There are 4 nested groupings, the coarsest first. Each group lies inside one group of the grouping before and may be the whole of it. The rows also spread widely along 19 directions, which tell nothing about the answers.
Known rows, each followed by its group in each grouping:
[ -47,  -58,  -13,   78, -179,  -36,   54,  219, -266, -150, -194,  -45,
 -184,   10, -253,   31, -286,  123, -181,  -77, -296,   43, -159,  345,
  -84,   36,   70,  225,  -59,   -7,    7, -111]
K465 K179 K32 K153
[ 379,   59, -131,  367,   61,   69,  133, -201,  348,   94,  -96,   60,
  108, -365,  -43,  -46,  366, -201, -100,  325,   89,  199,   79,   14,
  208, -286,  -24,   80,  120, -136,  -71,  238]
K740 K331 K490 K192
[ -24,  227,  168,   94,   21,   99, -110, -365, -402, -243, -356,  156,
 -183, -473,  -72,   -3,  168, -180,   85, -126,   51,  -34, -266,   49,
   49,  -97,  169,  -19, -166,  107, -327, -229]
K740 K331 K815 K101
[ -83,   68,   82,  323,  -66,  -75,   28,  -73,  121, -279,  -34,  229,
    7, -246,   19,  255,  190,   57,  163,   42,  127,   24, -217, -134,
  360, -264,   80,  383,   91,  345, -227,  106]
K465 K703 K814 K453
[-136,   91, -104,   70,  135,   69,    7,  -97, -353,   40,   53,  159,
 -113, -125,  101,  -52,  339,  -92,  226, -243,   27, -423,   24, -287,
   34,   -5,   16, -260, -157,  138,  -12,  137]
K740 K234 K250 K479
[  28, -212,  -10,  -24,  159,   88, -149,  -59,  206,  -37,  154, -131,
   84,   81,  350,   29, -178,  -31, -109, -285,  209, -110,  121,  -73,
  246,  215,  -93, -314, -135, -132, -133,  308]
K465 K703 K814 K386
[ 137,   63,  -75,  444,  271,   29, -112,  -10, -299, -241, -295,  188,
 -329, -162,   45,  247,  178, -238,   42,   71, -204,  228,  -39,  141,
  261, -185,  -58,   61,  -27,  243,   -9,  216]
K740 K234 K220 K199
[-332,  -27,   46, -220,    5, -182, -108,  -28, -221, -127,  385,  304,
  135,   56,   15,   26,  138,  105,  233, -173,  361, -536,  306, -336,
 -295,  -15,  219,  -83, -303,  204,  220,  142]
K740 K234 K220 K464
[ -97,   85,  316,  221,  -87, -300, -236,  101,  252,   -9,  167,   42,
  213,  118, -276,  186, -393,  -31,  162,   29,  -44,  107,  212, -100,
  358,  -67, -144,  -55,  166,   46, -260,  113]
K740 K234 K250 K743
[-165, -191,   12,  -31,  -59, -144,   81,  -25,   55,  184, -384,  172,
   48, -154,  -39,  230,  -60,  125, -232,  -40,  220,   90, -237, -170,
  -98,  -47, -263,  -47,  -91,  156, -356,  -12]
K740 K331 K778 K609
[   6, -144,   78,    0, -148,  287,  196,  125, -430, -246,  199,  114,
   96,  385,  128, -176,   53,  -59,   14, -259,  -75,  -30,  176,  -60,
 -169, -229,   38,   76,   17,  157,    9,   22]
K740 K234 K250 K743
[  19, -153,  -11,  -42, -234,  -69,  265,  -13,  189,  -48,  289, -245,
   30,  136,  226,  124,  182,   57,  -20,  -50,   28, -108,   -6, -205,
  -21, -114,    9,  -10, -179, -224,  102,  240]
K740 K331 K490 K192
[ 153,  217,   30,  377,   56, -506,  -50,  -41,  131,  134, -137,  -14,
 -119,    3,  -44,   91,  -19,   83,  158,   58, -128,  165, -334,   63,
  285,  182,  106,  160,  -27,   33,  -65,   50]
K740 K331 K778 K609
[-107,   60,  239, -173,  112,  193, -140,  -22,  133,  -58,  251,  127,
  373, -105,   47, -350, -172, -164,   -1,  228,  465,   18,  555,   33,
   83,  -68,  168, -128,   29,   -3,  -30,  -41]
K740 K331 K490 K192
[ 258,   97, -249,   95, -104,  239,  -47,   43,  -29,  292,  -84,   41,
 -152,  -86,  141, -147,  260, -168,  130,  -20, -184,   74,  -19, -143,
  150,  145, -316, -270, -152, -438, -112,  271]
K740 K234 K250 K479
[ -80, -213,   56,  168,   48,  -95,  -25,  119,  -82, -321, -205,  -58,
 -100,    8,  392,  438, -137,   15,   28,   80,   15,  172,   -3,  -20,
  341,  -31, -118,  144,  -18,  366, -161,  -64]
K740 K331 K490 K192
[  99, -127,   36, -144, -117, -212,  243,  -43,  302, -116,  395, -223,
  108,  177,  322,  171,  -93,   67,  -27,   -7,   25,   -5,   28,  -24,
   78,   83, -127,  -60, -144, -318,   13,  -52]
K465 K179 K32 K153
[ 245,  -55, -247,  312, -101,  344,  183,  -99,   82,  296, -215, -170,
   36, -336,   33, -210,  132, -154, -153,  -92, -107,  -47, -132,   76,
  283,  -43, -151, -152,   84, -297, -249,  154]
K740 K331 K490 K192
[ 183,  339,   -6,  -39,  -38,  -19,  -38, -102,   73,   60,  178,  260,
   23, -175, -212, -188,  243,  -82,  275,  218,  -53,   13,  159,  -39,
  -78,   64,  -53,  -64, -139, -317,  -43,  -19]
K740 K331 K778 K609
[ -59,  185,  -27,  244, -106,   62,  -91,  253,  319,  203, -114,   35,
 -172, -210, -118,  -58,   56,   61,  -42,  396,   60,  296,  -83,   80,
  415,   51,  139,  298,   26,  101,  -31,  496]
K465 K179 K32 K153
[  40, -157,   -5, -109,  -78,   70, -413,  166, -328, -386,  115,  306,
  255,  138, -134, -191,  -27,   20,  -21, -463,   56, -350,  338, -292,
 -229, -183,   21, -255,   62, -105,   31,  100]
K740 K331 K815 K101
[  85, -416,  120,   18, -218, -190,  -13,    4,  414,  150, -129, -313,
   51,  170,  -86,  398, -116,   80, -320,  176,  130,   87,  360, -270,
 -212,  -46, -157,  -29, -132,  152, -101,  450]
K465 K179 K32 K153
[-121,  -20,    4,  -57,  312,   59,  354,   17,  404,  169,  -69, -132,
   23, -115,  229,  -45,   29,   53, -131,  145,   88,  140, -138,  -75,
  384,  177, -230, -213,   80,   57, -350,  -15]
K740 K234 K220 K464
[-240,   13,  -94, -160,  158,  199, -236,  269, -197, -251, -246,  194,
   19, -376,  -18, -223,  -85,   81,   35,   20,   96, -281,  193,  -24,
  140,   99,   27,  -82,   78,  104,  -93, -303]
K465 K703 K814 K453
[ 163,   67, -201,  130,  -32, -153,  121, -153,  104,  155, -286,  148,
 -194, -350, -243,  113,  226,    3, -118,   79,  -88,  111, -361,  121,
 -180,  -45, -122,   43, -261, -385,    1,  105]
K740 K331 K490 K192
[  68, -206,   21,   99,    6, -490,   20, -124,  206, -104,  -98, -215,
 -181,   91,  200,  512,   25,  115, -118, -110,    1,    4, -217, -188,
   32,   48,  -87,  -30, -242,    5,  -42,  202]
K465 K703 K814 K386
[ 150,   67, -299,  116,  -99, -365,   -4,   87,  -24,  -21,  -13,   32,
  -96, -212, -393,  116,  149,  194,  196,  125, -344, -407,  149,    2,
 -199,  177,   73,  136, -148, -149,  213,  -75]
K740 K234 K250 K479
[ -63,  215,  -27,   92, -186, -448, -429,    1,  -22,  162,  199,  323,
  143, -168,   58,  107,  -37,   30,  317,   58,  299, -213,  143, -248,
  303,  179,   95,  -27, -134,   42,  -61,  133]
K740 K234 K220 K464
[  17,  -17, -136,  251, -194, -234,  296,   10,  241,  320,  379,  -56,
  246,  -34,  112,   31,   34,  -37,   63,  145,  138, -209,  135,  -46,
  207, -173,  -70,   70,   51, -140,  125,   82]
K465 K703 K814 K453
[ 186,  101,  129,  -73, -184,  -83, -117, -129,  -52,  413, -226,   41,
 -153,  113,   95,  -57, -112,  -56,  -19,  290,  179,  396,   80,   79,
 -167,  409,   -9,   58, -374,   79, -202,   79]
K465 K179 K32 K153
[ 192,  146,   86,   91, -117,   68, -176,  -35, -217, -174, -190,   -6,
 -159, -266, -354,   70, -158, -202,   18,  195, -333,   90,  275,  257,
  -15,  -31, -128,  -51,  -42, -162, -158, -214]
K465 K179 K32 K153
[-500,  -48,  257,  -41,  154,  144, -295,  142,  -52, -405,  -87,  -83,
    2, -200, -168,  -54, -393,  125,  102, -274,   97, -298,   25,   80,
  215,  108,  330,   18,  -66,  174,  -58,   17]
K740 K234 K250 K479

New rows. What belongs after each?
[ 419, -260, -306,  247, -267,  -78, -130,  112,  125, -246, -105,   -7,
   27,  -63,  107,  274,  125,  137, -125,  -65, -167,  -52,   66, -139,
  191,   -9, -109,  193,   81,  -30, -143,  231]
K465 K703 K814 K386
[ -18, -351, -136,  -27, -330, -110,  256,  255,   71,   61,  294, -104,
  251,  362,  206,   32,    6,  213, -354, -341,   68, -160,  -65, -290,
   38, -188,  -81,  -77,  112,  -62,  -33,  341]
K740 K331 K778 K609
[ 114, -132, -121,  183, -240,  103,  -88,  283,  231, -182, -269,  153,
  143, -273, -187,  100,   33,  159,  -88,  196,  -79,   77,   92, -157,
  259, -177, -183,  266,  327,  144, -305,   31]
K465 K179 K32 K153
[-318,   21,  213, -192, -104,  -60,   73,  254,   41,  148, -176,  -40,
 -210,  -30,   29,  349, -220, -122, -139,  442,  -27,  447,  110,  -47,
  157,  -97, -488, -225, -119,  -20, -263,  -30]
K740 K331 K490 K192
[  -5,  118,   43,   85,  115, -211,  -89,  -63,  -14,  142,   79,  356,
 -168,   84, -264,  177,  -29,  -40,  -31,  160,   90,  239,   76,  189,
 -207,   82,   38,   99, -357,   69,  106,  423]
K740 K234 K250 K743
[ 106,  106,   58,  -17,  181,  -32,  -75, -211,  331,  -18,   10,  273,
  115, -231, -200,   34,  -49,   18,   84,  143,  136,   57,  141,   41,
   21,  193, -154,  -23,  -94,  -27, -323,  -39]
K465 K703 K814 K386
[ -93,  -80, -100, -357, -444,  130,   68,  130, -391,   42,   36,  136,
  -40,   64,  -29,  -44,  142,  192,  -84,  -75,   13, -251,  172, -259,
 -294,  172,   37,    0, -228,  171, -214,   34]
K740 K234 K250 K743
[   8,   88,  274,  282,  162, -301,  -11,  -11, -312,   -5, -249,  -12,
 -137,  195,   -2,   58,   47, -202,   17,  179,  -23,  241,  122,  -70,
   -7, -250,   86,   -9,   43,  425,   32,  -41]
K740 K331 K490 K192
[ -57,   16,   -5,  147, -217, -118,  180,  112,   -7,  -18, -111,  -46,
 -122, -216, -408,  194,   25,   21, -450,  106, -192,   34,  -76,   52,
  157, -338,  -30,   39,  181,  101, -230,  181]
K465 K703 K814 K453
[ -83,   10,  193,   99,   52, -286,  -10,   34,  200,  -72,  141,  290,
  167,  165, -172,  126,  -72,   98,  156,  186,  186,  138,  173,  -71,
  -95,  -72,   54,  266,  -55,  272,   19,  121]
K740 K234 K220 K464
[ 124,  220,  -17, -238, -134, -279,   76, -105,   69,  129,  -39,  -74,
 -137, -265,  214,   55,  163,  -59,  -60,  406,   88,  184,  -13,  -28,
  123,  179,   -4, -105, -244, -276, -112, -192]
K740 K234 K250 K743
[  47,  242,   61,    0,   98,  -52,  -65,   36, -157,  -22,  447,  -36,
  -41,   72,   32,  -28, -243, -227,   13,   51, -179,    6,  336,  254,
  367,  141,  -73, -372,  -32, -206,  -62,   41]
K740 K331 K490 K192
[   1,   22,  -77,  -21, -610,  238,  148, -132, -351,  201,  153, -132,
  123, -360,  457,  -26,  181, -325,  153,  188,  226, -266,  305, -174,
  183, -254, -109,  -78, -138, -199, -115, -258]
K465 K703 K814 K386
[ -77, -224, -379,  187,   56,   26,  262,  112, -340,   -4, -229,  239,
   82, -210,   74,  -46,   89,  155,    2, -135,   30, -368, -109,   98,
 -124,  -26,   48,  260,  -15,  241,  109, -256]
K740 K234 K250 K479
[ 178,  -17, -123,   92,  198,   -1, -223,   25,  -62, -352,   26,  310,
   76,  -11,   87,   37,  -74,  204,  322,  -25,  -17, -126,  214,  101,
   87,  433,  111,  257,  -83,  322, -125, -112]
K740 K331 K778 K609
[ 185, -106,  249,  -26,   82,   94, -111, -166,  165, -370, -297,  -19,
  193, -186,  109,    0, -207, -118,   38,  102,  114,  305,  106,  107,
    2,  -63, -115,   38,  -12, -177, -258, -419]
K740 K331 K778 K609
[ -76, -102, -127,   71,   11,  -37,  306,  381, -309, -193,   11,   41,
  -19,  240,  292,  -87,  259,   61,   87,   13, -165,  -75,   25, -230,
   55, -252,  -66,   89,  178,  215,  177, -170]
K740 K234 K220 K464
[-121,    5, -233,  -74,  349,  -49,  187,  279,  137,  156,  -18,  128,
 -153,  -28,  -51,   22,   69,    8, -147,   -1, -222,   36,  -95,  -63,
  111,   27, -501, -452,    6, -321,  -18,  136]
K740 K234 K220 K199
[-172,    6,   63,   34,  173,  416,   84,   66, -152, -359, -187,  -59,
 -242, -230,  -92,  -22,  215, -122,   55,  -65, -223,  -70,   -9,  -47,
   52, -242,  -77, -139,  -27,  -26,  -55,   61]
K740 K331 K490 K192
[-224,  -10, -167,  148,  -27, -315,  291,  343, -239,  241,  158,   63,
 -118,  206,  153,   88,  -89,  -19,  -46,   30,  -96,   41, -188,  165,
   10, -188, -165,   -5, -119, -205,  406,   38]
K740 K331 K778 K609
[   4,  149,   -6,  297,   49, -386,   65,   85,   97,  -60, -181,   99,
  -80, -208, -111,  244,  316,   38,  153,  310, -109,   30,  -58, -266,
  224, -253,  -68,  129,  163,  247,  -58,  -31]
K740 K331 K778 K609
[  32,   -4,   21,  269,   66,  250, -114,  180,   59,   71,   63,   64,
   19,  173,   40, -149,  -82, -154,  385,   22,  -93,   48,  281,  -19,
   84,   -6, -232,    0,  -36, -122,  110,  174]
K465 K703 K814 K453
[-193,   17,  122, -532, -247,  -25, -165,  106, -318, -536,  248,  -19,
  -66,    0,  149,   29,   11,  176,   76,  -74,   59, -310,  254, -180,
 -109,  193,  309,  -26, -286,   21,  -10, -175]
K740 K234 K250 K743
[ 116,  -27,   25,  104,  199,  -44,   28, -208,  139, -278,  133,  215,
  186, -243, -371,  164, -128,  -62, -254, -162,  -68, -125,  138,  138,
  108, -184, -188, -190,  163,  -44, -350,  -18]
K465 K703 K814 K386
[-106,   61,  354,  224, -290,  -90, -150,   36,   57, -123,  -97,  275,
   55,   59, -259,  129,   -7,  -67,  277,  271,  179,  361,   69,  -75,
 -211, -410,   86,  473, -144,  105,  102,  166]
K740 K331 K490 K192
[ 120, -258,   89,   62, -189,   79,   56,   37,   -3,  -76,  148,  -17,
  112,  311,   50,  131,  156, -101, -130,  -29,   53,   59,  386, -321,
 -151, -319, -104,  -68,  -12,  137,  -28,  437]
K740 K234 K220 K199
[-152, -194,  162,   65,  275, -241,  240, -188,  334,  291,   34,   36,
  228,   99, -123,  122, -120,  -77, -125,  -34,  272,    5,   87, -112,
 -235, -179, -243, -240, -112,  -37,   -5,  134]
K740 K234 K250 K479
[ 178, -110,  -65,  161,   -5,  438,   22,  -53, -153, -506,  -12,  222,
   90, -200,   60,    6,  198,  -43,  -29, -196,  -66,  -92,   83,  -47,
  208, -229,  -46,  111,  205,  228, -325,   24]
K465 K179 K32 K153
[-236,  245,  211, -205,  241, -148,  -49, -164,   45, -413,   82,  132,
    7, -578, -303,  138,   19, -167, -105,  156,   73, -117,  104,   67,
  102, -333,  -14, -320,  -13, -265,  -91, -268]
K740 K331 K778 K609
[ 194,  -96, -234,    4, -212,  127,  276,  142,    9,   67,  171, -390,
   58,    1,  280, -112,   24,   77,  -45,   74, -236, -235,  256,  -23,
  359,  289,   -4,  -76,  101,   -3, -199,  -70]
K740 K234 K220 K199
[-126,  -51, -292, -222,   62,   21,  -23,  341, -108, -303,  115,  -79,
  -89, -277,  114,   23,  139,  142,  -63,   44, -153, -494,  276, -168,
  221,   80,  -43, -247,   79,  -45,   85, -104]
K465 K179 K32 K153
[ -84,  -57,   31,   36,   62,  203,  256,  156,  100, -272,    9,  173,
  -62,   70,  -28,   70,  269,  170,   52,   92,  -73,   58,   -5, -193,
   34, -118,  -79,  242,  103,  411, -175,  135]
K465 K179 K32 K153
[  12, -241, -134,  168, -208,   -7,   79,  -57, -574,  -12, -153,  125,
 -108,  -15,  -65,  243, -183, -153,  -90, -224, -116, -162,   48,  265,
 -395, -206, -190,   48, -294,  -88,  130, -144]
K465 K703 K814 K453
[ -85,    8,  158,  -36, -124,  -70, -182,  291,  434,  242, -168, -295,
  -41,  -84, -271,  109, -257,  -27,  -52,  481, -123,  219,  442, -138,
  230,  118, -263, -212,   33, -112, -207,  216]
K740 K234 K220 K199
[ 316,  135,  181,  257,  143, -134, -196, -292,   -3,  132,  161,  -89,
  -53,  159,   20,  -34,  -18, -271,   38,   31,   52,   98,  323,   58,
   81,  118,  135, -193, -148,   63,   -7,  352]
K465 K179 K32 K153
[-219, -252,  -15,   76, -326,  210,  303,  104, -536,  -63,  -36, -286,
  -38,  -80,  276,   15,  -19, -243,  -79,   41,   53, -253,  242,  102,
 -159, -474,   65,   90, -131,   -2,  323, -230]
K465 K703 K814 K453
[  71,  107,  256,   40,  195, -291,  140,  -47,   27, -391, -272,  -93,
    5,  -59,  -34,  -53,  165,   56,   71,  165, -109,   53,  -24, -196,
   68, -150,   95,   90,  244,  291, -205, -531]
K465 K703 K814 K386
[-159,  104, -316, -139, -219, -294,  203,  217, -312,  221,  195,  176,
  -13, -101, -105, -137,  161,  256, -247,  -54,   16, -474,  -55,  -99,
    7,   90,  163,  -38,   16,  139,   -3,  -19]
K465 K703 K814 K386
[ -51,   -4,  301,  -73,   49,  161, -383,   -7, -448, -546, -364,  202,
 -276,  -44,  -46,  275, -109, -136,    9, -124, -130,  208,   92,  -80,
    7,  -76, -171, -127,  -92,  301, -389,  -91]
K465 K179 K32 K153
[ 207,  214,  -31,  249,  195, -287,   26, -145,   59, -265,   19,  231,
   49, -251, -125,   95,  132,   94,   77,  153,  -62,  -17,  -11,   91,
  351,   94,  218,  247,  167,  357, -258, -143]
K740 K234 K250 K743
[ -18, -129,  -81,  247,   68,  233,  368, -168,  408,   32, -235, -113,
   70, -354, -301,  -78,   29,  204,  115,   39,  -45, -212, -156,  182,
 -102,  117,   65,  392,  -62,   64, -157,  -89]
K465 K703 K814 K386
[ 119, -312, -175,  301,  186,  266,  221,  -65, -203,  -55,  137,  136,
   78,   86,   46,  214,  -86, -181,  -46,  -25,  -54, -158,  500,  230,
 -114, -134, -249,   26,  -44,  303,   22,  116]
K465 K703 K814 K453
[ 185,  -58,  126,  464,  125,  -36, -178, -292, -109,  -59, -331, -103,
   55, -338,  301,  166,  164, -424,   52,  200,  269,   20,  328, -171,
  333, -388,   15,  -72,  116,  328, -113,  -30]
K465 K703 K814 K453
[ -71,   99,  -96,  -93,  305,  184,  257,  217,  -63, -127,  166,  -91,
 -231,    2,  218, -206,  297,  -73, -361,  157,  -25,   98,   45,   70,
  265,  -96,  167, -203,   53,   58,  131,  326]
K740 K331 K815 K101
[ -33, -375,  -20,  -59,   10,  -79,   33,  -65,  167, -175,  -91,  110,
  181,   36,  252,   67, -146,  133, -294, -335,  404,   35, -284,   24,
 -172, -105,   24,  115, -189, -175,   41,   86]
K465 K703 K814 K453
